All groups share one centre, and each spreads out both ways along 15 directions, with some noise.
Some rows, each with its group after it:
[ -5  33  -2  10  22   6  13  17   8 -14   5 -24 -36   4  -6  21  10  18
  20  13  18  13   0  12  -8]
V
[  4   5  -5   4 -37  32   3 -13  -4   8 -14  -4 -21  20 -24  10  -2   4
 -17  11  -8  -1  24  33 -11]
G
[-24  -9  -5 -16  -6  25  -2   7   0  -4  -8  11  -8  23  -2 -14 -16   9
 -18   2  -6  -5   5  -8  -4]
G
[ 15   1   4  -2  -3  -7 -27  -2  12   0  -2 -21  -4  -4  -8 -11  -2   4
 -11   8  16 -11  10 -29  12]
V
[ -8  20  -9  -3 -21   4  -1   8  27  -6 -15  -9 -13  31 -10  12 -14  15
 -29  -4   6   9   1   0   6]
G
[-11  12 -11  13  25   2   5  20  27   6  -1  -4   4  -4  -7  15  -5  -4
   7 -10  -4  14 -15  13   0]
G
[-32  20   6   5  13  31  -2  16 -10  25  13 -24   8   4 -50  14  -2  14
 -13   4  -1  36  -3  21  -8]
V
[  8  -4 -29  -5 -43  41  -3  12 -14 -10   3 -21 -40   4  -2  -3 -19  25
 -13   0  -4  15   3  36 -27]
G
[-15   6  27 -20   6  -2   7  -7   8 -25  14  13  -3  -9  12   9  -9  -3
  14 -17 -20   1  -9   1   0]
E
[-20  -1 -11   3   8  23 -43  -8  -1  13  -8  28   7  21   0 -22 -11   0
  15 -16  27  -4 -23  18  14]
V
[-14   7  10 -19 -30   7  13  -9 -24   4  17   6   0  14   2  -9 -10  47
  -7   0  -9 -10   3  -5 -19]
E
[ 14   3   6   3  -7  -4  12   5  15   7  -3 -13  -4   0 -11   1  -7  16
 -13  -3 -13 -26   9   7 -12]
V
[-37   0  37 -30  27  -5 -23 -48  11 -26   6  34   9   3  -5  13 -11 -16
  10 -25 -11   0  -4 -11   9]
E
[  1  -6  22 -22 -22   3 -24   9   8 -24   9 -25   2  -2   5   5 -11  11
 -11   5  17   4  -1  -2   8]
M
[-20   4  -6  -6  23   0  18 -12   9  -6  13   4   9  -1  -5  19   2 -15
   5 -11 -13  11  -3   7  -9]
M
[  9  -9  -8 -12  -6   4 -28  16  24 -11 -12 -12 -15  -6  -2 -14 -15  -1
 -27  -1  -4  12  13 -38  10]
M
[-28   9 -23  -2   2  12 -12 -23   5   5 -12  14  -6  29   1  -4 -12 -11
  -4 -15   5 -18   1  13   2]
V
[-13  -2  -3  -1   4  -1 -10 -22  -2  -1  21  -9   4 -21  -3   3  -2   6
  12  20  -3  10  16 -33  -9]
V
[ -1  32  20   0 -33 -31 -20  -1  23  -2  -9 -44  -7  41 -19  13 -17 -24
 -37  -6   5 -33  14  19  26]
V
[-31   5  -7 -17  29  26  -4 -20   0 -11 -23  -3   7  -7  16  21  17 -20
  -1 -22  14  20  13  15   3]
E
[-22 -12 -43   0  36  21  10  10  19 -11  -6 -29   7   8   0   8 -16 -29
  -9 -21  27 -12 -31  24  -2]
M
[-12  -4  -3  -6  -9  10 -10   5  17  -4  22 -13  16   1   1   7  -6   6
   7  14   6   5   2  -1  -6]
E
[-31  10  -9   9  -8   9  18   7 -48  16   4   2 -11  -2 -23  -9 -22  -5
 -15  -7 -34  22 -14   5  -8]
E
[ 36  21   0 -15 -24  21   0 -26  13  -2  -7 -33   1  -5  -3  11  25 -12
 -20 -18  23  -8   9   8  21]
V
[ -2  22  -8  20  -1   8  -7  15  13  39  11  -8  18   2 -26  -2   2  -6
   2  -4 -12   6  -1  16   4]
M
[-10   6  11   0 -15  -5  -9  16  16   9   7 -25  35  -8   1  20   0  12
  -6   4   6  18   6  13   1]
M
[-21  -3  -1  -9  30   1  24  14  10 -13  23   4  15 -15   4   6  -8 -27
  10 -15 -28  11 -23  -5  -3]
E
[-14  11   8  -2 -16  23  16  -1  20   0  15  23  12  18  -5  -4 -16  -3
  13   0 -11 -19 -26   9  10]
E
[  8   4 -17  -4   0   6  20  10  26  -2  12 -23   5 -12  -7  25   5  22
 -12   0  -8  25   7  -2 -20]
V
[ -4  32   1   0 -29  15  10   9  -6  20 -11  -7  -5  18 -21   6   5  15
 -30  -6  -7  23   5  10   9]
V
[ 11   7  -6  -5 -19  15   3  -1  17  -2   1   4   4   1   7   4  -2  17
  -1 -15   4   0 -14  11   3]
E
[ 19 -13 -15 -20 -29  57   5  -2 -15   3  21  13  -2 -35  -3 -37 -23  23
 -10 -30 -26   2 -33 -22  -5]
V
[ -4  30  25 -19 -15  12  27   9  23 -20   6 -30  10   7  15   7 -12  12
  -3 -19  23 -41 -31  -1  23]
M
[ 18  39  11   7 -38   2  -3 -14  19  18  -7 -24   4  -2   1  25  27  17
  -2  10   6   7  41   5   6]
M
[-15 -18   0 -12  16  60  12  27  -5 -14  21 -31  11 -15  -5   8   1  -6
  15   4  14   4 -15  50 -20]
M
[-33  25 -11 -11 -25  -5 -27 -21  27 -12  36 -53   6   2   7   0 -40  -4
   0  -5  12 -36  -5 -30   9]
E
[-12 -25 -11  20  -7  -1 -14 -36   5   8   5  29  -4  13 -27   3 -36  29
   8  19  -5 -14  -4   2 -30]
E
[-12   2   8   0   7  17   9  -9  15  -9   1  -8   7 -12 -17  13 -16 -17
  -1  -2  -1  -1 -15  -5   7]
G
[ 19   7  10 -21   7 -19 -16 -32   7  -3   0  25   5  -6  -8  14   9  23
 -16 -48  -6  27  -6   4  -2]
G
[-15  -1  -6 -15  -4  31   0   9  -7 -14  12  -9  13 -18  19  10  -5   2
  14 -23   6  20 -21  35  -7]
E
[-10  43   5  15  19 -17   4 -15  35  -3   4   2  -2  -9 -22  31 -11  -4
   9 -20  -5  22 -25 -11  18]
G
[-24  14 -16 -13  21   6   1 -25   1  13  -4  13   7  20 -19   0  -1 -14
 -26 -32  -8   7  -8  -8  10]
G
[ -1   7  29 -23 -16  24   7   5  -8 -30  39 -27 -12   2  -9  -6 -19   1
  10   4   8 -23 -26   8   3]
M
[  6  -5 -26 -16 -17  36  22  10  17   5  23 -22  22 -10   7   1  15   2
  -8  10  -6  14   8  -8  -9]
M
[  6  11   1 -11   1  12  -9  29  65  -5  20 -27  37   7  16  10  19 -17
  11   8  20  -7   1  -1  21]
E
[-25  11   2  -6 -15   3  -5   0  15  -8  21 -12  11   8 -20   9 -25  -2
 -13   9   0  22 -19 -28  13]
G
[-14  34 -15  26  -2  34   5  31  21  16  23   6  -2  -1  -9   8  -2   0
  41   7 -12  32 -21  30  -1]
M
[ -3  44 -23  37  35 -12 -18  19  53  30   9 -65   9 -22 -30  22 -13  23
   5 -16  25  -3  -9   0   1]
E
[-31  22  40  -4 -12  -3   3  16   5   5   8  56   2  -4  -2 -13 -31  40
  14 -10 -48  16 -20 -33   6]
M
[  0  -2 -17  -7   3  -8   5 -13  15  -6  -7  16 -16   3   5  -6 -13  13
 -12 -15 -19 -11   6 -25  -9]
V
[ -3  29   0  -2 -10   7  29  -2  14   8  19   7  10  17   4   2   5  15
  12  -5  -4 -17 -15   2   2]
M
[ -4 -16   9 -12  43   8   3  15  25  -7 -20   7   2   3 -16  -2  -1   4
 -24 -13   1   0  -1 -17   3]
G
[ 15  11  10 -13 -11  21   0 -17  11 -16 -11 -15 -15  -5  -8  21   6  14
 -12 -12  15  10   7  17  -1]
G
[-23 -13  -6  13 -13  14  19  15  -8   5  10 -14   5   2 -19   5 -24   6
  -5  30 -12   3   0   4 -20]
G
[ -6   5   4   0  36  15  -1  23  10  -8  -7  12 -21  23 -11 -11   2  15
  10   1  21  -4 -19  -2   5]
M
[ 35  40  -7   1  -4   3 -14  17  32  24  17 -17   8  -6 -13   1  22  43
  -6 -23  18  29 -11 -13  14]
G
[-16 -10   2 -18   4  52  -6  -6  -7   9 -18   0  -6 -12 -40 -13 -26  45
 -43 -15  -1  16  -6 -22  -8]
V
[-39 -12  -6  -3  25  17 -18   3   1  15  10 -12  18  10 -24  -4  -9 -10
 -10  12  -1   4  12  -6  -9]
V
[  4  14  46 -11  -5  -6 -29   9   9 -17  24 -12   3  -5 -15  13 -12  24
   8 -15  12  13 -27  22   7]
G
[ -4  -3 -11  -4  22 -27  -4  -3   5 -14  18  -9  -6  29 -18   0 -10   0
  -9  -1  25  -9 -28 -11   3]
M
[ -1  -2   4  -6 -17   7   8  11  25  -4 -11   6  10  13 -10  27  -7  36
 -19   7   5  32  -1  11 -10]
G
[ 42   4  -4   8 -17   3 -30 -17  46  -8   6 -29   2 -13   1  17  -2   7
  13 -15  29 -21  -4  38  -3]
E
[-44  30   2   5   1  18 -12 -19 -12  21  -9 -10  -9  18 -39 -10 -31 -12
 -24  -9  -9 -18  -3 -16  16]
V
[ 49  -6 -12  14 -15   1  27   9  21   2  -1  -8  -7  -9   8  19  20  35
  12   9   5  -6   9  35 -31]
E
[-47 -10  -6 -30  37  33 -20 -22 -10  -4   2 -16  -1  26 -37   5   2 -25
 -32  -9  -1  11  22   9 -10]
V
[ -6  30   4   2  -6  42  38  13  26  17  -2  -3  14 -25   4   0 -12  -2
   7 -36 -33 -23 -17  20   4]
M
[  3   8  -6   4 -11  17  -8  33  11  12  -7 -10   6  -2  -4   4   8  18
 -10   8   8  34   6   6   4]
E
[-13   4 -26 -25  -7  24 -19  -5  17 -13   9 -14  18  -1  18  19  12   0
  -5 -10  25  49   0   4   6]
G

New rows. What belongs after each?
[  8   6   5   0  12  10  25  45  14  15  -3   7  21   5  -2   5  35 -12
  -2   7 -15  31   4  15   9]
E
[-42  22  -2   3  21  36  20  13   4   8 -26  13  -7  28   5  -6  -3  25
   7   5  25 -19  -8  -6   8]
M
[ -1  -4  10  -1  -7   7  23  12  11  10   0 -12  30  -1 -13  14  -8  26
 -19   1   6  -5 -13  11  -6]
G
[-12  17  -5   3  -2  22 -19  13  10   4 -10 -21   8  -4  -6  12   3 -19
  -4  -5  12  31   2  14  18]
E
[ 24  21 -14  -6 -40 -12 -42   8   3 -29  38 -23 -55   8  -7  -8 -30  24
   4  -7   4  25 -21  -1  -3]
V
[-10 -10 -26 -11  12  16  16 -10  -2  -6  16 -17  -2 -12  -3 -14 -25  -6
 -14 -22  -8 -22 -22 -15  -9]
E
[ -2   8 -25  -5   5  13  -2  -8  27  20 -12 -13  40  -2   6   3   3 -14
 -23 -41  13  -7 -13  13  18]
M
[ 15  16  14   7  -7  -9 -20 -31  13 -11 -11  -2 -23 -16  -9  25  -8  19
   7 -20   6   6   4  19  -5]
E
[ -6   3  -9   0  -3 -11  -1  14   6   3  13 -10   6   3  -6   0 -18  15
  -9 -17  -6   5 -19   8  -6]
G
[ -6 -25 -25   2  12  31   0   1   3   4 -22  28   8   0   8  -3 -11  -3
   2 -23   3   2 -20  39 -13]
E
[-56  19   7  -2  -2   0 -11 -34 -32 -10  36 -21  -3 -22  -9  26 -34  17
  23  -6  -5  20 -10   9 -26]
E
[ -3  28  -7  20 -13  -2  -2  16  29  21 -18  14   5 -11   4  14  -8  43
   6 -10  -7  28  -1   2  -2]
M
[ 34   2   3   0  -7 -25  -7 -47  26  18  19  -5   3  24 -26 -13  -8  26
 -14 -14   5 -76   3  -7 -11]
E
[ 17  29  -8  13  -5  -4 -14 -17   4  16   6 -29 -10   4 -30   9   9   6
  -8  -1  20   4   4   5   8]
M
[-25 -11  -4  10  -2   8  22  24  12  19   8 -14  38   3  -7   0 -10   4
  -5  35   0 -10   3 -20  -3]
G
[-14  23  -1  -2   1   8  -5  -2  15  -5   1 -29  -5 -12   2  21  -1  21
   4  -1  13  10  10  -2  -5]
E
[-15  31  21  -8  12  13   3  -9   0   2   2 -18  -3   9 -29  15   2  15
 -10 -13  13   3  -6   6   6]
G
[-46  36   1  -6  -5  -1   1 -16 -31 -10  24 -22  -1 -26  -2  26 -19 -23
   5 -22 -21  50 -19   1   7]
E
[ -7   1  10 -10  30   3  10   9  -5 -15  10  -8 -12 -28  -9   0 -14  -2
  -4 -27 -21   8 -16  -8  -7]
E
[ 14 -12   7  -1  10   0 -10  -4 -19  -3  14 -28 -13 -27  -4  -7   1  -2
   7  -4  -5 -17  11  12 -17]
G
[-51  19 -13 -14 -18  41  13  -8  10  -2  11  -1  26  17   1   9 -22   0
  -7  -3  11  14 -24  -6  13]
G
[ 11 -24 -22 -10  -1  17   1  30  29  -4   4   4  21 -17  11 -16 -25   7
 -15 -30  -5   2 -39  -4   2]
G
[ -8  16   5 -13 -22  27   5  38  29   7  15  -4  20  12   2   0  10  48
  -5  25  12  32   3 -29   6]
E
[  7  12  18   2 -31  18 -23 -23  14 -14  29 -10 -14 -12 -35   7 -34  22
   8  10   4   7 -20 -12   2]
E
[-10  33 -15  14  12 -49 -13  15  44   6  16 -39  22 -13   4  34   7 -20
  -1  -5 -10  36  13 -14  11]
E
[-49  56 -31   1  13  11  34  -8  47  12 -18   5  25  31 -14  36  -6  10
 -27 -21  15  34 -27 -27  27]
G
[-30   7  -5  -6  15 -33 -47 -36  -2 -16  41 -16  -6   8  -3   4  -7 -45
  20   6  -6   6  11 -19   5]
V
[ 14  -2 -21  15  44  -2  24  54  42  16  15 -31  19 -14 -17  18  21  19
   0  12   0  23   3   1 -22]
V
[-17  -2   9  -4 -13   9   3  -8   3 -11  -2 -15   1   7  -6   9 -22 -13
  -7   3  -1 -19  -2  14  -1]
G
[-27  16   7 -13  12  50   6  21  10 -13   4 -26   0   8  -2 -15 -20 -25
   3 -13  20 -30 -35   3  28]
M
[ 15   3   6   4  -5  12   3  42  19   4   0  -9   2   0  -3  -9  -1 -20
  -1  -6 -12  -3 -12  19  14]
E
[ 12  32  66 -27  18  17  18 -34  23 -16 -10  27  -4 -21 -30  15  -3  62
 -10 -28  12   2 -26 -48  21]
G
[-13  42  10  12 -14   5  -3 -13  23  35   9  14  12  23 -22  -9   4  -2
   5  10 -10 -17   7 -28  26]
G
[  2  -4   1 -16   1   3 -12 -28   4  -3   7   8  17 -10  -6  12  10  -3
  -8 -13  -1  24   2  -7   2]
G
[ 22  26   1   3 -19  -2  -9  25  31   0  -9 -31   6  -3  -2  -5 -11  -4
 -22 -16  22  -5 -27 -22  42]
V
[ 35  28  18  -3  -6  -9  36  17  38   1  46 -17   5  -6 -18  -2   2  24
   3  -3 -17 -20 -25 -27   5]
E
[  3  -7 -14  -1 -11   5 -13   1  10   9   5  19   2   9 -21   4  -2   4
 -14   7 -16  37   6  -2  -6]
G
[-12  21  17   0   8   2  10  -4  12  -8   3  -7  -7  -4 -25  20 -14  24
  -7   0   5  17 -11 -17   1]
G
[ 24  27  -5   2  -7   4 -26 -37  11   2  -1 -18 -21  -6 -22  17  22 -14
  -4  -8  10  21  21   1  10]
M
[ -9   4 -46   3  10  34  14  -9  15   8 -19   1   0   2   4  10   3 -26
  -8 -31  -6   9  -5  34  -5]
G
[-18  22   2   4  -9  16  24   0   6   6 -18  16 -12  20  -3  14  -8  42
  -3  -6  -6  -1   2  19 -18]
G
[-29  36  -2  14  -1   7   3  -6  -3  12  -4  -6 -16  25 -11  15  -9  -8
   8 -13  -8  -9   0  45  -3]
G
[ 14   2  24  11  -9  -5  -6 -11 -11  -1  15 -15 -20 -18 -25   3 -17  -3
  10   4 -18 -16   2  15 -11]
G
[-24   5  -6  -9 -24   3  25   0  -1 -10  26  -9  11  -8   2   2 -43  36
  -8  -9  -4  -5 -39 -17 -12]
M
[ 14   2 -10 -14 -11  21  18  26  -6  -4  15  -6 -16  -3   6 -21   5   8
  -6   1 -15   5  -3 -16  -2]
V
[-18  25   7  -6  -8  25  11 -11   0   7 -30 -10 -12  14   3  -4  -2  25
 -17  -1  17 -30  17 -18  11]
M
[ 29 -14   2 -17  14  25  15   0   9   3  -5   2  -3   7 -16 -27   6 -12
 -26 -20  -5 -37 -10  -7   8]
E
[-12  17  -2  -9   1   6 -20  11  11  -7  19 -25  -8   4 -10  -2 -11   2
  -4  -4  11  11 -11 -12  10]
G
[ -7  15  24   7  16 -10 -10  17   3   0  18 -25  -6   0 -36  -2 -25  -5
  -2  -6  -2  -8 -25   1  11]
M
[ -5  17  13  -1  -5   6  -1   6  12  -2   5 -10   2  -8  -5  17   1  21
   2   4   5  21   3   1  -1]
M
[ -2   0  17 -18  14  20  26   8 -10 -20  14 -15 -25  -9 -10   1  -3  15
  -1   0 -18 -10   7   1 -22]
V
[-17  14  15   1 -24  21  -3  25   9   2  18 -10  18 -13   2   3 -25   6
  14  -8 -14   6 -23  26   1]
M
[ -5  27  23   3 -26  48   5 -28 -10  21 -34 -10   4  -8 -31  17  -1  42
 -23  -1  26   4   9   8   7]
V
[  3  37  11  -2 -11  42  20  35  31  24   2 -22  14  25  -2 -10  20  24
  -1   7  21 -31   2  10  19]
E
[-36  15   3 -13  26  32 -12 -39 -47  12   9  14 -23   0 -37   0  19   4
   1   4 -11  41  27 -13 -13]
V
[ -1   3  -5  -5  26  18  -4  30  30  15  13 -21  24 -18 -25 -14  -8 -42
 -20 -24 -21   5 -21 -18  25]
M
[15  6 -5  7 -7  8  1 21 13 11 14  3 -2 24 -3 -3 19 17 16 16  9 -4  3 27
 -9]
M
